The rows of a group lie close to one hidden flat surface of 9 dimensions, which passes through zero. Surfaces can cross.
Known rows, each followed by its group:
  4  43 -24 -32 -23   1 -38  23 -17  -1 -56  -4  14 -19  -6  23  -3  -5
Netap
 24  27 -26  30  35  20   2 -20  -1 -16  12 -39   2 -10  26 -36  -9   2
Netap
-10  27   7  44 -15 -25 -23  -6  -9 -19  -9   8 -28 -50  36 -13 -35  39
Tana
-20  42   6 -35  37 -29  42  10 -22 -22  16 -19  12  14 -21   1  16 -19
Netap
 -3 -27 -16   9 -37 -19  -5 -10  13  20 -13  56 -60   2  14  16 -33  29
til
-11  24   4  22 -18  37 -16  27  32 -11 -48  39 -12 -31 -32  42  18   1
til
  6 -13   0  46 -11  43 -29  -2  -5 -10  -9  -5 -12 -32 -18  19   7  -2
gaz
 -1 -12  60 -23  22 -23  13 -16  -5  14  32   6  -6   7  10  47  10   4
Tana
-11  -1 -30 -41  -3  -8 -24  57   4  46   3   3  32 -17   4  -5  -5 -45
gaz
-17  25   5  52  32  -4   3  24  12  -2  10   2   2 -61  -5  -1 -13   9
Netap
-15  27 -37  -5 -15  17   4  34  26  20  30  48  -7  27  16  22  39  -7
Tana
  5  20  25 -30  10   3  -7  23   8  -7 -13  15  17 -43  -6  15  -7 -19
gaz
-48  12 -24  32  -4   7  18  11   2 -22  21 -26   5  31  -8 -43  36 -11
til
-13  19 -10 -13 -36 -13 -10  29 -15 -24 -32  19  14   6 -38  -5  16   3
til
  5  -6  18 -42  16  30   4  23  40  26   2   7  26  -6   8  21  14 -34
gaz
 19 -43   7   6  -7  65 -25   5   8   1  43  -7  20 -22  15 -12  11 -35
til
-18 -28   1 -10 -36  -3 -17  23  21  35  18  43 -10   0  22  18   3  -1
gaz
 19   7  26 -39  -5  -1  24 -15 -10 -35 -24 -14  38  51 -33  -8  34   0
gaz
-12  11 -29  50  24   1   2  -3   3  23  -6 -30  -8 -21  14   3 -24  25
gaz
 -1   6   6 -30 -28  32 -23  -1  -2   2 -24  16 -19  -6   2  60   7 -10
Netap
-21  21 -67  15  37 -21  10  42   4  53   4  -6   0 -33  -1  -5 -36  -4
Tana
-43  -7  45  14  10  29  -7  51  -6  -1  11 -15  49 -45 -60  54  41 -30
til
-40   4 -16  14  34   1  29 -19 -20 -10  11 -52 -29  39 -21  -1  28 -31
Netap
 11  24   1  19  45  16   9   2  45  29  -9 -10   8 -31  32   0 -14   7
Netap
 19   7  -5  -4   1  22 -17   9 -34 -37  44   6  -2 -46   5 -12 -14 -22
Netap
 -9 -35   1  11 -11  40 -11  19  19  27   7  26  -8 -11 -23  41  16 -18
Tana
-34 -11  -5  11   2 -32  -8  28  14  50  -6  24 -26 -41  14  26 -37  10
Netap
-21 -27 -16  27  34 -19  26 -16   6  33   6 -31 -33 -10  10 -13 -46   4
Tana
 14  14   9 -15 -30  16 -27  18  -6 -19 -10  22  25  -6 -13  10  25  -6
Tana
-16  39  31  12   8 -14   6   9   7  -3   3  15   2  -7   4  44  24  19
Tana
 14  15 -17   5   1 -46  -7  22 -10  -1  -9  -5  37 -15  -1 -58 -24  17
Netap
 -5 -39   6   9 -56  -2 -50   6 -33 -13  11  10  -5  -8  -5 -13   3  -9
til
 14   1 -10  19 -26 -19 -15 -13 -30 -27   4  13 -21  -7   5 -22 -21  24
gaz
  5 -41  14  -6 -29  -5 -40  -5 -28   1  16   2 -12  -8   7  -4  -6 -15
til
 12  45  32  29 -16   9   2 -15   7 -59 -21  27  -6  -4  -1   9  26  40
gaz
 29  12  15 -17 -13 -20 -47  20 -36  -7 -11   5  31 -65  -2   7 -27   4
Tana
-12  -5   2  16  -3   8 -36  14 -36 -20  32 -50  30 -15   8 -45  16 -33
til
 12  23 -23  -1  17   3   8  -8  -8 -11  -3 -35  20  31  -4 -28  18  -8
gaz
 -4  -2  20 -24  21 -32 -12  -3 -10  15  38   4 -26 -43  56  -8 -40 -18
Tana
 65  13 -17  -5 -16  25 -20 -16  -4 -19  -6   3  28 -10  29 -29 -23  28
til

New rows. What belongs after each?
 -4 -43  -3  74  -7  -7   0 -15  14  -1  -5 -22   7  34 -22 -52  19  23
Netap
-39 -10   4  37  41  -9  36 -14  24  27  15 -16 -38  12   7  19   2   1
Netap
 43 -24  68 -27  14 -17 -21 -47 -31   1  -5 -27   7  10   6  31   6   0
til
 12  34 -15 -51  -2 -24   3   2 -33 -15   2   1   7   6  11   1 -15  -2
Netap
 26 -52  14  36  -9  76 -28 -31  -8 -25  12  -8 -27  -7 -26  16  23 -32
gaz
-13  37   0  10  17 -34  43 -18  29  10 -46  23 -38  23  -8  40  -6  47
til
-25  -3  34   0   8  -3  13  -4   1  -9 -11 -13  -1  26 -27  28  40 -13
til
 11  18 -11 -28   9 -11  16   9   3  22 -50 -49  76  19 -15  -6  -9  26
gaz
 32 -56  15  34 -22  29 -30   0  42  20 -16  10  26   0  -1 -34   7   5
Netap
 20  -5  15 -31 -10  -8 -11  24   5  -1   3  27  35 -21  -9 -10  -7  -7
Netap
 18 -32  29  19 -39  28 -27 -26 -15 -49  25  46 -52 -12  -2   5  10  -4
gaz
 24 -41 -25  13 -19  15 -34 -15  31  43 -47 -21   6  32  17 -32  -5  -2
Netap
-29  29   2  28  20 -18  -9  50  15  13 -27   2  17 -53 -28  11  -4  -3
Netap
 10  20  -3  17 -21  -8 -30  10 -13 -12  -8  15   3 -33  15   0 -16  24
Tana
 11 -15   4  -7 -30  -8 -13  -4 -15  -8  -5  15   6  -1   1  -5 -16  22
gaz
  0 -34  14  28 -11   4 -11 -27   7  16  10  14 -44  -2  25  19 -12  16
til
 14  38  20 -47   2   0  -4  23  11 -27   1  30  19 -16   5  -5  23 -29
gaz
-28  41   5  -6  -6 -34 -12  45  -2  -6 -14  31  -2 -47  -8  16  -8   0
gaz
 13  10 -28  33  -2  19  16  -2  16   3  11  13   8 -16  22 -11 -25  43
til
-41  -1 -13  35  21 -10  34 -11  21  12  18  -9 -37  24  13  -6   5   8
til
-11  28 -22  10 -18 -13 -37  33  -6   6  10  31 -14 -55  34   0 -24   1
Tana
-38  16 -54  11  12  29  23  29  44  19   5   9 -24  26  -2 -14  26 -35
Tana
-39  -1   7  -1  -6 -29   1  23   3  24 -12  17 -16 -14 -16  34  -8   2
Netap
  9 -21 -35  17 -38  -4 -13 -42 -21  -1 -16 -23 -26  57  19 -23  -7  27
Netap
-27  -1 -29 -12  -6   5 -17  44   3  11   8  12  -8 -30  -8 -15  -8 -46
til
-43  17  24  22   8 -41  36 -11  -3 -21  -1  10 -33  21 -21  22  15  25
gaz
  0  10 -20 -18 -11 -16  -4 -10 -33  -9   7  -3 -13  10  10  -6 -13   3
Netap
-18  -1  20 -17  37 -12  27  12   9  31 -35 -36  32 -24 -30  32 -25   4
gaz
 13 -62  23   6   6   4  -7 -21 -13  20   5 -12  -8 -24 -13  12 -35   1
Tana
-14  15 -19  19  40 -23   5   0  -7  19  23 -32  -9 -24  34 -21 -26  -4
til
 25  23 -33  -3  -6  15  -7 -40 -12  -3 -17 -24 -19  31  42  -4 -12  20
Netap
 -5 -12   6 -38  -3  14  26   4  23   2 -12  26  -5  36 -29  19  24 -23
til
 27   1  21  14  37  18  12 -34 -10 -33  -2 -21 -17 -34  -6  -2 -22  -3
gaz
 11  16   8  -6   9 -22  31 -15  17  19 -26 -18  33  15  21   1 -28  60
gaz
  3  -9  58  28  -2   9  24 -35  27 -17 -13  27 -27 -16   7  42 -10  52
gaz
-47 -16 -41  34   5 -24  17   4   6  17  -9 -12 -43  -3  -3 -31 -36   2
Tana
 23   5  35 -21  -2  43   4  -3  36 -12  -9  14  23  12   1  18  37 -13
gaz
  6 -47  -8 -73  -8 -13  23  15 -16  18  32  12  22  37 -20 -18  -3 -38
til
 12 -50   4 -28  -2  42  -9 -12 -11  -2  41  -5 -14   6   1  -7  10 -57
Netap
 -2  -6 -36 -39  -7 -45  12 -19 -31  13  -2 -27  -6  58  15 -39 -18  -2
Netap
 45 -14  31 -24  29  39  21 -17  52  19  25  19  14   0  39   6  -1  -5
Netap
 27  39  24 -16  48  81   7  -9  30 -18   3 -10   5 -35  15  47  27 -35
Netap
 -1 -10  52  13  -4  19   6  -9   9 -22 -25  13  -7 -25 -30  44   4  14
gaz
 22  11 -21 -13 -20  26   6 -12  -3 -42 -35 -22  29  45 -27 -52  25  -7
Tana
 -2  10  -6 -11  23  27   0  -8  23  -7  -5 -18 -18  15  11 -20  28 -49
til
-20 -23   7  44 -60 -14   2 -17   0  -3 -11  26 -14  47  -7  23  18  69
gaz
-27  50 -28   2  36 -35  16  18 -39 -20  16 -32  -1 -19  -6 -21 -15 -13
Netap
 38  -7   7 -14 -11  13  -5 -15  56  41 -40  20  15  17  39  10 -10  33
Netap
 -4  43  20  47 -15  38 -16 -10  25 -57 -39  -5 -15 -30  14 -13  20  10
Tana
  2   6  -1  66  29  19  29 -21  11   5  40 -29  15 -10  32  -5 -11  53
til
-11  53  -5 -17  41 -30  -1  28  -2 -17  29  25 -35 -58  29 -18 -20 -42
gaz
 -3 -25  18  29 -23  21  18 -36  28  -3  -9  28 -40  41   1  31  19  37
til
 36  23  -4   9  -1   4   0 -29  -2 -34  15   9 -14   2  38 -34  -7  18
gaz
 27  45  -4 -46  24   7  -2  15  16  -7 -47   6  17 -12 -16   9   4 -29
til
-15  10  30 -17  32 -22  34  -4  42  17  39  45 -44 -18  57  12 -17  -4
gaz
 -5   6  17 -35 -15  15  13  20  23  -7 -42  37   8  14 -56  44  32 -15
til
 17  17  22 -29  23  18  -3  32  25   9  12  28  22 -57   9  18 -12 -22
Netap
 10  32   0 -58  43   2  10  24   7  -2   0 -15  30 -15  -4 -14   8 -57
gaz
 34 -14 -25  10  -7  60 -36   9  27  31  10   0  17 -28  43  -6  -9 -14
gaz
 30  45  21 -22   7   0   3  19  26 -12 -36  15  59 -11  -8  -1  14  15
Netap
 -8  37 -59  50 -28  13 -27  27   5  -8 -30  10  -4 -37   1 -25 -19  24
Tana
